The first 7 rows are patterns. Each new row is the sum of 2 different patterns, raised or lowered, with some noise. Before adding, each is slid sideways (what falls off one end comes back at the other) and multiplied by a number that may be negative. Names go in the order of the patterns.
In the rows, 128 means zero.
Known rows, each followed by the names of its patterns:
[140 136 160 145  98 128 137 150 120 123 115 159 159 144 140  98 128 132
 120  93 115 105 116 162 142 156 112 110 114 107 129 160 109 136 152 137] : Rulo
[151 153  97  96 131 149 129 111 111 123 161 146 135  93 126 125 119 108
 160 121 136 160  93 131 137  93 145 113 162 101 144 110 138 151 145 115] : mazer
[124 121  96 113 138 121 104 159 151 136 142 121  99 157 129 162 154 106
 149 143 124 115 157 151 124 149 128 122 108 151 156 122 154 150 144 132] : puvag
[118 103 111 141 125  95  95 101  98 152 139 116 105 116 108 162 156 150
 106  96 150 138 141  99 121 111 129 113  93 102 136 160 152 160 105 134] : goso
[114 143 154 103 114 151 155 129 103 102 133 155 134 100 138 142 151 154
  98 147 152 155 156 154 126 152 151 103 161 138 159 124 122 140 156  98] : Gasor
[113 107 127 118 131 139 125 137  97 140 120 108 125 121 143 131 140 128
 127 101 100 143 102 138 136  99 157 142 150 108 155 162 141 162 156 120] : Nof
[103 139 119 162 108 125 128  96 130 138 159 114 160  96 120 117 122 121
 110 150 111 150 159 160 153 100 136 124 127 144 109 118 132 153  94 137] : Mav

New rows. What belongs after each?
[181 177 161 133  92 150 145 135  90 120 106 126 155 126 142 128 139 138
 137 123 165 113 128 145 150 144 123 143 134  92 149 149 148 115 124 112] : Rulo goso
[134 158 131 191 144 167 157 193 119 160 149 113 184 160 169 177 163 151
 125 171 141 165 137 152 134 180 157 156 197 166 159 139 156 179 159 153] : mazer Mav
[136 143 160  93  91 160 151 126 130 132 164 139  99  92 151 165 128 113
 135 133 134 165 116 139 166 166 164 152 121 143 127  92 164 132 140 142] : puvag Gasor
[143 211 187 177 147 178 181 152 133 165 218 154 157 141 178 213 187 166
 168 188 164 151 181 219 154 166 207 165 199 182 127 190 186 203 144 176] : mazer Gasor
[ 81  78  85 149 102 113 140  90 135 115 123 104 145 100 164 122 123  77
 157 135 110 136 121 129 110 133  79 148 146 128 120 116 123 121 127  90] : Gasor Mav
[144 143 132 170 156 148 167 149 125 102 166 156 171 171 132 120 144 204
 176 172 178 145 111 164 158 129 193 116 115 158 149 189  98 162 122 188] : mazer goso
[ 97 106 124  82 147 116 126 104 137  97 145 142 118 111 110 160 122 153
  85 116 106 122 111  90 121 118 158 158 166 126 111 123 107 112 143 109] : goso Mav
[177 157 125 160 168 159 163 128 165 148 188 141 151 145 156 139 152 126
 122 194 164 138 123 136 148 167 144 119 158 129 171 138 160 164 158 119] : mazer Gasor
[125 145 157 140 168 145 172 173  99 143 154 142 144 130 152 152 174 146
 158 130 152 138 147 128 115 107 134 180 153 155 120 126 149 134 147 149] : Rulo mazer
[136 140 186 151 158 170 135 152 152 137 169 174 139 167 158 157 162 164
 140 190 185 173 139 172 185 139 141 161 185 191 171 172 176 185 168 176] : puvag Gasor
[163 173 152 157 182 170  99 154 144 193 141 144 104 164 184 167 187 118
 139 118 156 103 209 151 169 186 125 169 138 134 146 109 154 102 191 127] : mazer Mav
[125 114 117 158 120 156 121  89  79 128 130  94  84 114 147 176 167 109
  96 112 100 101 116 151  88 104 130  67 147 141  81 119  98 139 128 163] : mazer goso
[176 184 147 138 146 154 189 137 148 118 177 134  86 155 116 141 142 147
 168 163 121 125 141 163 109 157 149 169 157 121 125 129 158 133 116 148] : Gasor Nof
[134 163 133 143 115 100 102 106 131 161 158 119 148  96 125 146  80 104
  95 140  80  79 128  91  90 119 141 147 132 115 103 104 119 133 154 110] : Rulo Nof
[ 92 143 125 105 104  92 129 118  69  85  96 117 143 124 111 120 119  99
 149 100  96 110  66 154 143 145 112 138 119 143 138 120 100  91  89  87] : Rulo Nof
[112 125 125 140 158 104  97 134 128 117 136  76 130 174 159 171 134 106
 132 128  99 180 116 160 140 123 144 156 120 123 111 145 105 128 138 145] : Rulo Gasor
[123  99  46  80 113 133 115 165  81 120 123  57  94 126  78  88  63 108
  58 144 104 105 103 108  79 159 155 106  62  79 144 117 109  66  98 115] : mazer goso
[111 161 178 172 158 163 170 153 127 143 180 156 148 160 139 179 162 157
 148 126 150 172 163 108 160 123 133 197 136 160 120 151 118 106 140 147] : Rulo Nof
[120 122 137 128 129 115 117 109 133 171 139 128 134 156 120 141 147  92
  99 123 159 149 150 143 106 118 146 143 124 106 129 131  97 103 175 143] : Rulo puvag
[132 110 109  91  64  68 102 123  94 117 121  80 115 124  96  89 144 117
 121  85 123  66 117 106 108 142 114 122  94 116  87 153  99 107 113 109] : puvag Mav
[ 92  86 107 113  97 109  73  68  90 114 120  94 125 113  77 128 105  72
  80  74  88  66  84 124  93  93  61 107  95  94  71  67  90  87 125  95] : Rulo Nof
[ 56  83  71  74 104  93  55  90  96  67 118  84  54  94  51 101  67 107
  82  93  53  75  63  72  59  55  96  81  67  85  80  84  77  87  61  75] : Rulo mazer
[ 81 126 125 121  96 145 157 139 116  84  75 109 131 132 139 119 140 114
 112 129 158 150 135 109 105 117 117 139 148  81 108 110 140 142  93 100] : puvag goso
[142 164 137 153 163 178 140  77 112 113 167 117 133 136 172 147 147 166
 126 150 156 103  90 126 125 127 176 117 135  99 129 140  94 121 149 135] : Rulo goso
[163 155 151 117 182 131 116 118 136 128 134 113 118 156 137 149 118 142
 150 132 149 194 178 126 110 188 169 140 112 146 163 175 138 107 130 181] : goso Gasor
[163 157 122 166 118 147 146 168 154 127 174 152 145 159 171 161 131 179
 124 148 136 115 156 137 160 125 167 107 142 146 163 133 152 164 106 129] : puvag Mav
[132 125  90 110 124 117 102  93  92 137 154 128 112  90 108 144 135 124
 131  97 144 153 108 105 124  87 138 103 125  87 141 133 147 161 120 118] : mazer goso
[108 118 160 123 137 120 124 167 118  96  91 125  96 148 123  96 184 118
 146  93 164 171 137 140 188 145 113  99 161 143 120 123 136 168 139 142] : Gasor Nof
[143 148 181 126 144 163 144 120 140 132 151 195 171 127 131 171 156 153
 137 106 160 132 160 132 132 137 165 109 138 165 102 169 125 148 182 129] : mazer Gasor
[143 137  89 108 115 130 135 160 108 125  81  84 157  88 125 137 109 135
 125 152  94 152 163 152 144 135 124  97  93 115 115 134 141 147 145  91] : puvag Nof
[131  85 166 108 128 129 149 119 159 123  70  82 118 173 125 109 117 151
 166 164 143  64 112  99 130 122 169 137 133 130 111 120 113  86 131 104] : Rulo mazer
[123 125 161 117  98 149 134  96 111 126 112 109 123 164 117 107 120 119
 122 130 107 113 125 144 163 125 133 152 136 127 144 130 113 140  94 141] : Rulo puvag
[137 102  53 102  88 151  91  98 112 109  94  97 111 101 109  82 143 113
 109  50  97 110 123 134  77 101  84 133  95 103 123 132 129 133 138  80] : Gasor Mav
[162 152 135 139 143 187 179 141 150 153 158 113 118 159 160  82  96 129
 137 134 133 150 143 128  99 143 167 182 124  85 165 158 170 137 105 141] : goso Gasor
[ 81 106 125 119 109 127 124 126 130 135  71  96 107 100 108 155  89 119
 112  76 131 106  82 127 115 116  82 127  89 120 133 139  90 110 135  78] : mazer puvag
[184 159 158 124 144 181 162 162 111 144 138 142 116 117 116 145 189 171
 186 123 141 131 118 136 174 134 131 141 135 136 168 175 150 114 139 139] : Rulo goso
[131 165 144 135 121 123 127 151 173 141 129 130 151 147 135 117 124 126
 138 145 135 109 161 148 145 175 101 131 116 138 107 119 126  94  97 126] : goso Nof
[134  92  88 178 129 148 131 117 149 152  97  91 138 135 152 147 125 129
 143 159 172 133 120 133 117 147 141 134 121 114 107 139 101 133 139 123] : Rulo puvag
[164 132  95 153 150 140  95 125 112 130 150 123 139 133 148 144 146 122
 163 117 126 143 153 144 121 137 131  97 154 150 145 118 127 115 184 178] : Rulo goso
[113 147 140 173 152 143 128 194 185 156 147 150 163 143 132 128 161 153
 143 161 161 191 137 134 130 124 173 166 126 143 153 144 164 145 163 181] : Rulo Gasor
[155 116 143 167 107 186 178 187 143 152 183 155 175 182 125 125 130 160
 113 153 137 149 147 139 144 137 127 121 139 165 169 147 168 123 115 113] : Nof Mav
[ 86 113 122  91 127  91 128  79 148  91  94 109  83 125 121 145 102 133
  66  83 117  86 115 107 105 125 140 153 117 154 122 129 138 135 117  84] : Nof Mav
[142 181 175 128 164 167 171 147 144 137 147 158 164 152 117 167 165 149
 137 137 118 159 170 178 180 125 151 149 135 141 185 152 152 174 154 153] : Rulo puvag
[147 169 120 135 146 133 167 141 138 126 140 138 186 184 147 154 120 154
 176 132 119 126 151 126 112 117 106 130 172 170 180 135 159 138 126 140] : goso Nof
[ 86 126 127 137 158 147 123 114 128 123 127 170 139 125 133 143 122 105
 121 120 138 142 185 172 114 166 145 105 146 103 112 122 178  88 101  99] : puvag Nof
[ 86 111 134 116 102  77  87 120  86 117  71  87 137  88  88  66  76  69
  99  82 106 139  62 114  69  95 128  64  68  99 127  65  51 104  79  56] : Gasor Nof
[123 136 114 143 185 114 118  73 157 139 150  93 116 126 161 132  76 174
 181 153 135 153 141 167 155  75 142 130 190 126 125 147 172  70 120 134] : mazer Gasor
[105  99  76  70 122 128 114  77  71 112 123 116  85  76  87  98  85  67
 101 101 123 131 100  88 109  75  93  81 126  82  87  68  89  93 124 101] : mazer goso
[102 106 126 163 163 114 122 117 144 135  99 100  94 163  97  88  98  85
  91 133 117 122 146 106 118  95 132 127 135  99 156 149 115 111 139 135] : Gasor Nof
[ 98 112  94 161 140 147 165 108 103 151 103 117 112 137 105 110 104 161
 141 131 102 148 149 122  83 103 128 118 145 118 124 154 169 144 130 137] : Rulo mazer
[ 79  90 154 105  89  65 120  88 138  83  84  96  99 145  90 113  97 115
  95 109 135  68  96  80 108 134 124 121  88 100 117 115  76 103  70 112] : Rulo Mav
[182 189 199 139 147 169 176 197 170 186 155 178 186 172 164 177 197 197
 179 182 175 152 198 191 165 177 182 161 186 217 178 193 173 147 188 172] : puvag goso
[109  99  98 101 148 144 157 135 163 109 122 177 130 138 134 125  98 109
 135 110 120 108 117 125 146 161 108 110 120 143 158 131 133 155 159 155] : goso Nof
[109 111  92 157 115 129 103 117 116 137  92  89 131 133 140 111 121 138
 156 134 120 121  98 133 107 134 140 142 118 126  97 117 137 107 113 134] : Rulo mazer
[ 75 104  74  65  61  57  84 109  63  62  63  69 103  78  54  89  99  76
  79  94  64  89  94  76  82  66  98  61  62  74  89  64  75 104 100  60] : puvag Gasor
[149 105 141 124 123  84 144 116 152 130 141 133 136 119 133 135 142 125
 102 139 176 122 137  76  96 148 148 124 140 154 126  84 144 107 105 171] : mazer puvag
[147 142 139  71 114  91  91 139 145 145  80  79  87  79 141 160  95 111
 134 115 160 151 170 120  70 138 138 152  92 111  97 151 138 108 111 101] : Rulo goso
[136 155 155 138 213 186 140 211 142 166 165 154 138 155 174 120 117 160
 113 118 193 199 181 149 172 171 165 169 130 179 147 195 184 166 175 163] : mazer Nof
[122  88 122 101 136 109 122 100 149 125 133 100 146 149  99  88 145 149
 119 100 129 133 136 123 131 117 141 122 106 109 167 116 124 136  87 148] : mazer Gasor
[125 111 131 144 118  94 147 172 135 176 117 112 135 138  91 137 149 136
 135 144 159 169  67 115 132 145 110  90 134 150 143  67 104 104 155 118] : Gasor Mav
[181 146 161 171 129 131 142 164 175 146 141 142 184 174 169 116 139 147
 145 160 179 151 167 199 141 173 168 114 161 132 189 149 176 157 165 155] : Rulo mazer
[ 87 129 126 127 110 142 106  98  95 112 125 158 109 103 133 117 113 113
  78 108 132 124  81 106  84 105 134 110  90 150 108  89  74 122 136 110] : mazer Gasor
[161 177 171 178 154 161 151 165 139 173 150 147 148 143 133 204 185 152
 138 175 161 182 175 184 166 158 183 161 175 163 159 149 157 145 161 140] : goso Gasor
[157 121 102 111 126 126 131 153 141 124 121 142 140 127 140 163 131 136
 138 126 111 109 133 115 111 150 161 151 128 140 102 143 150 132 137  98] : puvag Nof
[ 93  86  98 131 105  81 146 135 155 129  75 124 125 141 162 127 118 153
 143 100 151 145 155  90 109 132 156  82  99 120 159 111 112 145 121 115] : Rulo Gasor
[113  88  97 152 155 148 118 112 141 158  97  73  99 103 158 149  99 127
 110  70 147  96  80 155 131  88 131 111 115  93 149 125 116  90 108  84] : mazer puvag
[105 121 122 110  57  90  97  91 114  95 116  96  53 101 101  33  99  94
  99  89  57 115  81 105  51  76  81  89  76  70  74  76 127 133  55  84] : mazer Gasor
[131 109 120 145 138  94 172 137 117 122 107 123 153 136 163 144 126 157
 142 109 143 152 168 120 158 109 139 116 151 179 124 148 130 155 113 149] : puvag Mav
[ 94 108 106 124 112  76  74 105  58  98  64 103 109  46  86  49  86 120
 107  99 137 128  92  73 135 113 111  72 113 148 134 108  68  98 123  98] : Gasor Nof
[130 114 106 160 157 136 160 148 177 167 171 162 182 143 156 179 188 132
 131 119 175 167 164 166 115 153 127 147 108 120 122 129 189 162 181 130] : Rulo Nof
[ 99  88 112 108 125 123 107 105 112 132 121  98 130 140 121 118 135 101
 118 122 100 138 125 152 121 107 128 144  80  95 120 123 103 123 115 132] : puvag Gasor
[132 138  82 118 123 141 127 154  82 102 121 110 121 133 102  83 112 109
 130  87 101  97 125 129 116 123 139 156 144  89  91  92  86 138  94 113] : goso Mav
[152 128 147  99 135 142 197 148 135 148 165 174 130 130 111 113 147 125
 171 145 164 119 138 154 126 170 121 164 166 151 147 123 140 148 162 136] : mazer Mav
[152 111 122  97 129 179 142 133 157 158 114 127 145 148 139 158 179 129
 126 142 120 118 132 144 169 171 165 179 132 148 188  98 117 126 147 136] : puvag Nof
[164 138 172 176 188 151 147 154 179 170 161 185 140 158 182 125 167 166
 129 193 171 161 182 185 170 163 146 147 174 191 177 144 132 199 171 162] : Rulo puvag
[120  98 151 130 103  76 154 143 117 122  93 113 113 135  65 151 135 146
 144  98 148 119 153 123 111  88 116 160  88 149 126 130 130 121 122 121] : Gasor Mav
